The rows come from 5 hidden closed curves, with some noise, and rows from the same curve form a group. Each curve winds through 8 dimensions. The rows are also pushed far along 4 directions, which tell nothing about the answers.
Known rows, each followed by its group:
[-13   7 -10   0   2   5   2  10  -1   0  10  18   0  -2  -4 -18   0  15
  31 -10 -12   6  10  -9  10] : (1)
[ 10 -15  14   2  26   5 -24 -20  -4   4   7 -21  -6  -8  -8 -22 -11  -7
   0  12  31   6  16   3  -4] : (4)
[  4   6  -4  -9 -22   4 -10   6  -5   4  14  30   3  11   2  11  12   6
  26 -16 -24  -6 -17   3   0] : (3)
[ -6  -2  36  14  17   1 -17  -2   7  -7  -1   5   2  -9 -13 -13   1 -11
  25  28  17   3   2   8  -9] : (3)
[ 15  -5 -26 -30 -11   3   1  -4   7  14  15  12   2   8  10  30  16   9
 -16 -39 -25  -3 -13  -4   1] : (1)
[-15   0  11  18   5  -5   1   8  23 -21  -7  -9   1  -7   6   6  -6 -34
   0  30  -8  -1  -9   2  -5] : (0)
[ 14  -9  -2 -26   9  -1  -5  -6 -10  25   6  18 -12   0  -8  -3   7  28
  18 -41  10  16   4 -12  -5] : (1)
[ -7  -1 -22  -2   0   6  -6 -15  -6  18  -2  12   4  -5   4 -11   6  12
   7 -13  -6   6  10  -3   7] : (1)
[-28  11 -34  11 -11  -3  20  12  11 -13  -7 -13  10  -3  16   6  -6 -20
 -18  14 -24  -6 -14 -13  20] : (1)
[-20   9  20   2  17  -7 -11   8   0   0  -1  11  -1  -9  -1 -10 -11 -23
  28  21   8  -2   3   9  -1] : (4)
[-15   0  -7  20  18  12   1  -7   0 -13   1 -30  -1   0  -1 -34 -13   1
   2  14   6  15  16  -4  15] : (3)
[-13  -6   2  21  16  -1   1 -10  -5  -8 -13 -20  -6   5  10 -20  -1   5
   5   0   9  26   9   3   5] : (4)
[  6  17   2 -14 -10   1  11   7   5   0   5   7  11   7  -8  23   1  -4
 -13  11 -10 -29 -20   7   2] : (0)
[-18  15  10   8  -3 -17  -8  16  -3 -16   7  29   2  11   6   0   1 -18
  48  16 -16 -16  -1   8  -6] : (4)
[ 19  -2  -5 -13 -10  14  -5  -4 -15  10  10  18  -2  -5  -6   1   4  19
   6 -22   1  -1   4   6  -3] : (4)
[  5   0   6   7  -4  -3  10   7   1 -21  -2 -20   0   1   4  13  -8 -18
 -19  15   2  -8 -15   5  -1] : (2)
[ 14  -5   9 -13  19  -6   2  -6   9   5   9   1  -3  -6  -8  13  -2  -1
   2   0   5  -8  -5   1  -7] : (2)
[ 18 -16 -33 -19  -1   2  -6 -21 -10  16  10  -1  -2   5   6   1  10  20
 -10 -38  -1   4   9 -16   1] : (4)
[ 12   1   5 -31  -8   4  -3   5 -14   5  10  31  -2   6   2   6  11  13
  21 -40  -6   9  -4  11 -13] : (2)
[ 17 -12  31  -4  27   2 -16 -15 -11   5  -4  -4 -13 -13  -9  -5  -8  -6
   9   6  39   6   6  15 -18] : (3)
[-23  -3 -15  24   0   3   7  -2  -8 -13 -19  -3   4 -11   1 -33   5   9
   7   5  12  16  26 -14   4] : (4)
[-15   3   8  12  -7 -13  -2   5  -8  -3 -15  11   0  -4   3  -5  -3 -19
  20  14   3   3  -9  -2  -6] : (1)
[ -6   4  -6  -7 -20 -17  -8   6  -4   7  10  38  12   8   2   3  14  -2
  38  -7 -28 -10 -13  -6  -2] : (2)
[  1  14 -15 -14 -17   1  15   5   4   2   3  11  13  10  -3  18  11   8
 -13  -5 -17 -21 -15  -3   5] : (0)
[ 21  -6  23  -5  13   2  -5  -5  -2  -8   5  -5  -6  -1  -9   0  -2   3
  -3   4  23  -5  12  11 -16] : (1)
[ 22   1  12 -16   6   0   7  -6   9  13  -2 -17   2  -3 -15  16  -6   0
 -41   9  19 -18  -3   3  -6] : (2)
[ -4  -2   5   9  -2  -1   3   4  -9 -21  -2  -7   0   0   6 -10  -3  -9
   7   3   3   9  -3   4  -2] : (2)
[ 12   5  24  -9   9 -18  -2   6  14   1  11   8   4  -1 -10  25  -5 -21
   6  25  -1 -30 -17   6 -11] : (2)
[ 11   8 -24 -24 -26   1   2  12   6  24  12  23  -2   9   8  44   8   5
 -14 -23 -30 -22 -20  -7   8] : (0)
[-12   0 -22  -3  13   5  13 -11 -10   7  -9   1   3 -11   3 -21   0  16
   5 -16   3  17  12  -3  10] : (3)
[ 12 -13 -22  -6  -1   7   8 -10  -8  -4   3  -4  -2  -4   3 -11   6  23
  -9 -30   2  14  18  -7  -4] : (1)
[  6 -13  -9  -8  12   4  -7 -17  -7  19   0  12  -9 -12   1 -12   1  17
  15 -28   5  22  15   0  -5] : (0)
[  9 -11  16  16  18  13  -9 -11   5 -11   5 -34  -5   2 -11 -20  -6   9
 -12  17  23  10  15  -1   4] : (2)
[ 24  -6  12 -11  10  -2 -14 -10   0   8  13   4  -8   9  -6  12   3   7
   4  -6   9 -11   5   7 -13] : (4)
[ 10  -2  15  -2  12   9   3  -6 -10   0   1 -10   4 -13 -10  -3  -6   3
  -8   8  20   2  -8  11   2] : (3)
[-32  17  14  19  -7 -13   0  24  -8 -20  -5  28   7   7   8  -5   9 -10
  42  19  -8  -5   0  10   1] : (1)
[  0   4 -17  -6 -13  -1  21  21  19 -16  11  -9   6   6   6  23   5  -3
 -26  -6 -24 -10 -15 -12  10] : (3)
[ -2  -7   0   7  19  -9  -5  -1  -7  -5  11  -8  -3  -1   0 -18  -6   2
  19   3   9   4  15  -5   4] : (2)
[ -3  -1  23  13  13  -4   3  10  12 -23   3 -21   2  -2  -7  -9  -9 -14
  -7  27  12  -2   4   2  -3] : (3)
[ -9   0 -11   0  -1  -5  13   4  17   1 -11 -11  -1  -2  13  26   0 -16
 -27   4 -12   0 -17  -3   4] : (4)
[ 20  -2   2  -8  -2  16  -7 -15   2  16   3 -10  -1  -1  -5  13  -5   2
 -26   2   4  -8  -7  11   2] : (0)
[  4  -4 -12  -8   5  18  -4 -12  -6  18  -4   0  -9   0   0  -6   5  25
  -9 -24  10  14  15  -1   6] : (2)
[ 10  11   8 -12  11   0  17  -4  12   5  -5 -12   2  -3  -7  22  -8  -4
 -30  14   4 -20 -10  13  -1] : (3)
[  5  -7  13  16  13  -3   5 -12  18  -8  -8 -26   4  -2 -10   1   0  -7
 -17  28  10  -1 -10  -7  -2] : (0)
[ -3  -3 -35 -11 -19  -2   4   6  14   0   9   6   8   4  11  22  11  -8
 -16 -13 -29 -11 -13 -18   8] : (4)
[  6   6  23  -7   8 -12   5   4   3  -1   4  15   5  -3 -12   9   0  -6
  19  12   1 -13 -16   6  -9] : (0)
[ 17  -4  -4  -6  -2   9  12   4  10  -7   6 -12  -9  -4   6  26  -4  -3
 -28  -8  -6  -2  -9   5  -2] : (4)
[-10   5   3  24 -15   3   5  10   7 -22 -10  -9   4 -10   2   4  -9 -26
 -12  36  -1 -13  -8   0   1] : (4)
[  4   4   7  -4  14   7  -8  -9  -4   9   5 -14   2  -5  -6  -3 -15  -8
  -8  17  14 -10  -1  10   8] : (1)
[ 22  -2  36 -16  20  -3 -10   0   2   5   6  -1 -11   0 -20   9  -7  -4
   4  10  29 -13  -3   6 -17] : (1)
[  8  11  -7 -19 -15   1  -2  16  -1  16  15  26  -5   4   2  28  -1   3
   5 -14 -17 -20  -9   3   4] : (0)
[-19  -4 -12   9  19   0   5 -15  -9   2 -18  -5   1 -14   5 -29  -3   4
  10  -3  12  23  16  -3   3] : (3)
[ 19   6  29 -15  -1   2   2  11   2 -13  10  -2   0   2  -4  26  -9 -21
  -7  12   2 -17 -26  20 -11] : (2)
[-24  -3 -37  16  -4   5   2 -13  -1   8 -13   2   7  -8  10 -22   7   7
   4  -5 -12  14  14 -15  14] : (1)
[ 18   1  17 -15  -2  -3   0  -1  -6  -4   0  -1   0   2  -1  17  -4 -13
 -14   2  10 -12 -11  17 -15] : (0)
[-20   3  -6   6 -17 -12  -8   3 -12   0  -5  42   7  -2   9 -13  13  -4
  52 -12 -23  12  -7  -2  -6] : (0)
[  3  -8  16  17   7   9 -14 -13  -6  -1  -4 -14   2  -7  -8 -17  -5  -3
   2  18  18   9  -1   5   2] : (3)
[ 35 -15   6 -18  15  11  -6 -10   2   6  17 -24 -16   2  -7  14  -7  10
 -28 -15  20  -1   3   1  -4] : (3)
[  8  14  -3 -17 -19  -4   4  17  -5   7  10  39  -4  10   3  31  11  10
  17 -17 -17 -22  -9   6  -4] : (2)
[  3   3  -6 -14 -15 -12  -2  18   7  11  10  24   0   4   0  18   4   0
   5 -11 -16 -15  -1 -11  -2] : (3)
[ -5  17  11  -6 -13  -2   1  16  -9  -2   8  21   3  12   4  13   0  -4
  22   0 -19  -8 -21  17   6] : (4)
[ 20   7  18 -15 -11  -7   5   2  -5  -1   4   5   4  12  -3  18  -1  -1
  -9  -1  -4 -16 -12  18 -13] : (3)
[ 20  -8  -2  -9   1   7   2   2   9  -3  16 -10  -7   6  -2  17   3   9
 -16 -15  -4  -1  -5  -3   1] : (0)
[-18  -1 -36  11   0  11   2 -13  -1   6  -4 -11   7  -5   7 -22   1   9
  -6  -3  -8  10  11 -15  20] : (1)
[-19  -7 -35  25 -11  -8   9 -10  -2  -6 -15   1   9  -4   8 -20  13  11
   8  -4 -13  13   9 -24   7] : (2)
[-12  -9 -29  19  -4  18  -1 -11  -3  -2  -4  -9   2 -11   2 -30   3  16
  -1  -8   0  20  19 -17  13] : (4)
[ -6  -3 -12  22   1  11  -1 -12  10  -4  -5 -24   4  -5  -3 -13  -5  -1
 -18  21   1   2   5  -8  12] : (1)
[  2   6  28   5   0   3 -15  -3  -7  -8   1  12   6   7 -14 -14   6   1
  23  17  12  -8   7  14 -10] : (0)
[  6   5 -22  -7 -11   0  19  -1  -4   8  -6  -6   2  -5   5  18  -3   4
 -29  -7  -4 -12 -10  -4   7] : (2)
[ 12   1 -12  -7 -21  -4  19  13   5 -15   2   1   1   6   9  31   7  -3
 -24 -11 -16 -13 -17  -3  -6] : (0)

New rows, each followed by its group:
[ -6  -8   2   4  12   8   1  -7   3  -8 -14 -19  -5  -6   2 -14  -2  -2
 -14  -2  18  20  12  -1  -5] : (2)
[  8  -8  -8   4   3   9   0  -2   9 -11   7 -25  -8   5   4   8  -4  -4
 -19   1  -1   1  -4  -7   6] : (3)
[ 16  -9  13  -4  11   2  -2  -6  13   0   3 -22  -6 -12   0  14 -16 -22
 -24  13   6  -2  -9   7  -7] : (1)
[ -5  -3 -14   1   1  -7   5  -2  16   4  -4 -10   3   5  -1  12   9   0
 -18   4  -4  -6  -7 -20   7] : (0)
[ 12   1  18 -24  -1   4  -6  15  -6  -3  16  30  -5  -3  -2  10   3   2
  24 -23  -2   2  -2  15 -14] : (4)
[-19  -8  19  26  16   2 -21 -15 -10  -1 -16  -5   1  -2  -6 -41   6   5
  28  14  24  26  20   2  -1] : (4)
[ 19   8  -4 -31 -11  -5   7   3  12  19   9   1   1  10   5  44  -5 -12
 -29  -7 -22 -26 -28   7   0] : (3)
[ 13   2  13 -20 -10  -5  -9  -4 -12   7   9  26   6  14   0   4  11   7
  23 -22 -14   2 -11  18 -12] : (3)
[ -3   9  -7 -10 -16 -12   5  12 -15  -7   4  30   7  15   3   4  16  13
  24 -18 -10  -9   1  -1  -5] : (4)
[  2  -3   7  14  -4  -7  -1  -2   6  -3 -16 -17  -3   1  -1  13   1 -12
 -27  24  18 -14   1  -7  -6] : (0)
[-12 -13 -28  17   0   1   8  -5  -7  -9 -16 -13  -6 -13  12 -14   2   1
  -9  -8  10  19  13 -20   4] : (3)
[  9   6 -15 -19 -25  -1  16  10   7  -8  -2   5   6   8  12  38   8 -12
 -32 -11 -20 -19 -20   4  -6] : (0)
[ 20   4  22  -8  -8   0  -9  -2   1   6   3  -3   1  11 -11  25   1  -8
 -13  15   8 -23 -25   4  -6] : (1)
[ 24  -9 -16 -14  -7   1  18  -9  -4   0  -1 -15   0   1   4  18   4  11
 -36 -22   0   0 -11  -3  -3] : (0)
[ 18   5  -3 -22  -2  -4   8   0 -14   8   9  12  -1  18  -2  15  13  29
   1 -30   0  -7  -1   5  -2] : (4)
[  9   1  12  -7  -1  -6   1   5   2   1  -6   4  -6  -9   3  30  -5 -24
 -11  13   9 -16 -19   7 -12] : (3)
[ 20  11  31  -8   8   1  -7  -6  -2   6   8  -9  -2  10 -12   7 -16  -7
  -4  21  10 -21  -4  24  -7] : (3)
[  1   1  28   5   8   0 -13   4   1  -5   4  -5  -5   5 -14  -6  -3  -4
  18  17  14  -1  -8  -2   0] : (1)
[ 16   3  11 -14   8  12   3  -4   0   3  11 -13   0  -4  -7  12 -12  -3
 -15   3   4  -7 -18  12   4] : (2)
[-21   6  11  20   0  -6  -6   7  -6  -7 -12   4   5 -16   1 -12 -10 -26
  18  32   9  -2  -5   2   1] : (3)
[-23  -2 -24  28 -14   2   1  -1  -2  -6 -13  -6   6  -6   7 -21   2  -1
   4   9  -8  12   5 -18  14] : (3)
[ -7   0  -9  -9  -9  12 -14  -5 -10  15   0  20   1   8   0 -18  14  22
  17 -28  -5  18  13  -3   3] : (2)
[ 18  -8 -12  -6  -8   2   8   1  -9   0   3   2  -7   2   3   8   8  21
  -9 -26   2   4   6  -7  -5] : (0)
[ 25  -8  14  -9   3  -2   1  -6  13  -3   4  -8  -4  -1  -1  36   2 -13
 -21   5   1 -12 -25   7 -12] : (2)
[  8  -1   3   1  -1  16  -4  -8  11   7   0 -20  -1   4  -7   6   0   5
 -29   7   6  -2  -3   0   7] : (2)
[ -5   5 -11   2 -20  -3   8  12  18  -6  -2  -7   9  12   0  15   9  -5
 -28   9 -17 -15  -7 -13   5] : (2)
[ 19  -9  10  -6  15   6 -19 -16  -4  25   4 -17 -11  -1  -9   4  -7   7
 -17   2  26  -2   6  -1   3] : (0)
[ 20  -8 -20 -11  -9   0   9  -5  -5  13  -4  -9  -8  -6   4  22   0   8
 -34 -18   8  -6  -4 -10  -2] : (3)
[  2   5 -24  -7 -16   4  16   1  -4   6   1  -2   1  10  14  19   5  12
 -17 -25 -24   3 -18   0  15] : (4)
[ 10   9  -3 -44  -1  -1  -4   8  -8  28  18  41  -1   2   1  23   8  13
  20 -39 -14  -9  -8   8  -2] : (4)
[  9   3  32   7   1  -8  -1  11  -5 -21   0  -1  -3  -2  -3   7 -10 -20
   7  24  13 -12  -7  15 -17] : (0)
[ 12   0  -1  -2 -14   0   6  -2  -1   3  -5  -7   0   8  -1  24   6   3
 -25   1   2 -12 -19  -3   0] : (1)
[  2  -4   9  -3   2  -3 -11  -8  -8   7  -1  13  -1  13   0  -5  17  17
  20 -17   3  12   4   4  -6] : (4)
[ -4  -8   0  31  10  -7  12   1   8 -16 -18 -35  -8 -14   3  -2 -14 -14
 -26  31  21   2   7 -10   0] : (0)
[-20   6 -16  15   2   7   6   1   6  -5 -11 -13   0 -11   8  -8 -11 -12
 -14  17   1   1  12  -2   9] : (0)
[-24  -4 -23  29  -8  -4   6  -1 -11 -14 -15  -8   1  -3   9 -36   0   5
  10   1   1  19  22 -17   7] : (3)
[-19  -4 -15  26  -7  -6   3   2  -6 -11 -17 -10  -1 -10   8 -17  -5 -10
  -1  13   6   7   9 -15   3] : (3)
[-15   8   0   5   5 -14  15  11  20  -9 -10  -4   3  -9   4  18  -6 -28
  -9  27  -8 -15 -14  -5  -1] : (0)
[-20  -8  -8  21  -1  -1  -2  -4 -17 -18 -14  -5   2  -3   8 -39   2   3
  19  -5   8  29  17  -5   0] : (2)
[  7   2  15  -3   7   5  -6   6 -10  -8  17   2  -3   2  -6  -9  -8   3
  21  -1   4   1  -1   7   2] : (0)
[-12  -3  14  18  17  -6  -7  -8 -14 -11  -7  -8  -4  11   2 -31   3  11
  29   3  15  19  18   5  -1] : (4)
[ 19  -9  25 -12  21   3 -21 -16   0   7  10  -7  -4   0  -6   3  -4  -9
   0   4  20  -2   2  15 -11] : (1)
[-21   5 -15 -14  -1  -9  -2   8  -2   4   3  28   5   3   7  -6  11  -1
  32 -20 -17   6   1  -8   2] : (0)
[ 10   1  -5  -8 -14   3   2   3   6   3   5  -6   0  14  -5  21   8   6
 -17  -4  -7 -11 -22 -12   6] : (1)
[ 12  -2  18   2  22   3   2 -10 -10   0  -6 -20  -5  -3 -13 -11  -7  12
 -15  10  38  -2  17   7  -4] : (4)
[ 11   7   8 -22  -9  -3  -1   7 -12  10  12  25  -4  13   9  25   5   6
  18 -28 -19  -1 -19  19  -4] : (4)
[ -8  12  10   4 -14  -6  -4   9 -10  -4  -2  14   4   5   8   9  -4 -19
  17  12 -12  -9 -19  14   0] : (4)
[ -3   9  36   5  10  -7  -5  17  19  -3   4   7  -6 -11  -9  12 -17 -29
  16  34  -1 -13 -13  11  -9] : (1)
[ -3  -8  16   0  31  -3 -15 -16  -5  10  -3 -10  -3  -5 -10 -26  -5   3
  15   7  30  11  17  -2  -3] : (0)
[  3   4  31  -5   5 -10 -20  13   3  11  10  19  -4  -5 -12   4  -9 -16
  22  21   8 -17   0   6 -10] : (3)
[-14 -11  -1  21  14  -4 -14 -14 -11 -11  -9 -19  -2  -9   8 -32 -11 -17
  11  15  18  17  13  -1   0] : (4)
[ -5  -5 -30  -3 -12  -7   7   8  14   9  -1  -5  -1  -1  10  16   1  -4
 -25  -8 -16  -6  -2 -25  10] : (3)
[ 22  -6 -24 -16 -18   2  20   3  -3  -3   5   0  -3   6   8  26  11  18
 -28 -34 -12  -2  -7  -8  -3] : (0)
[-10  10  23   8   4 -11  -1  21  14 -18   1   2   0   5  -5   6  -4 -20
   5  30   5 -19   5   3  -7] : (2)
[-26   8  -9   3 -22 -16  -3  10 -14  -9 -10  34  12   4  13  -9  13 -14
  38  -5 -20   3 -10  -2  -6] : (0)
[  7  -1  28  -6  12  -4 -12  -1  -5  -2  -2  14  -7  -8  -2   9  -2 -16
  19   8  17  -4  -7  14 -18] : (3)
[  9   2  -1 -23  -3   9  -2   2   0  16   0  15  -7   5   3  19   8  12
  -8 -24   0   0   1   5  -4] : (2)
[  2  -4  -7 -11  17   7  -3  -6   3  12   8 -11  -3  -9  -2  -2  -8   0
 -11  -5   8   3   5  -2   8] : (4)
[ -9  -5 -20  13   2   0  14  -6   2  -5 -12 -22  -4   9  15  -1   6  11
 -16 -13  -8  20  -1  -6  11] : (4)
[  5  -2  13   0   9  10  -7  -3  -3 -11  12  10   0   1  -8 -13   4  10
  30  -6  -1  11   0   6  -4] : (2)
[ -4 -10   9   3  17   1  -7 -13  -1   0  -7   5   1  -6  -2 -20  10   7
  19  -7  12  21  11   2  -9] : (3)
[-11   8   4   3   2   5  -4  -2 -16  -5   6  13  10   1  -8 -30   1  11
  35   0  -2   6   4   5   6] : (0)
[  1 -16   3  18  13   0  -6 -25  -6   7 -16 -16  -3 -13  -1 -20  -4   0
   0   8  17  19   6  -2  -5] : (0)
[ -1  13  19   6  -3   1   1   1   4 -10   0  -4  12   3 -11   1  -3 -13
   0  32   1 -19 -14  11   1] : (0)
[ -7  -5  15  25  11   1  -4   7  13 -25   2 -26  -4  -2  -1  -9  -8 -18
  -2  29   8   4   3  -3   1] : (0)
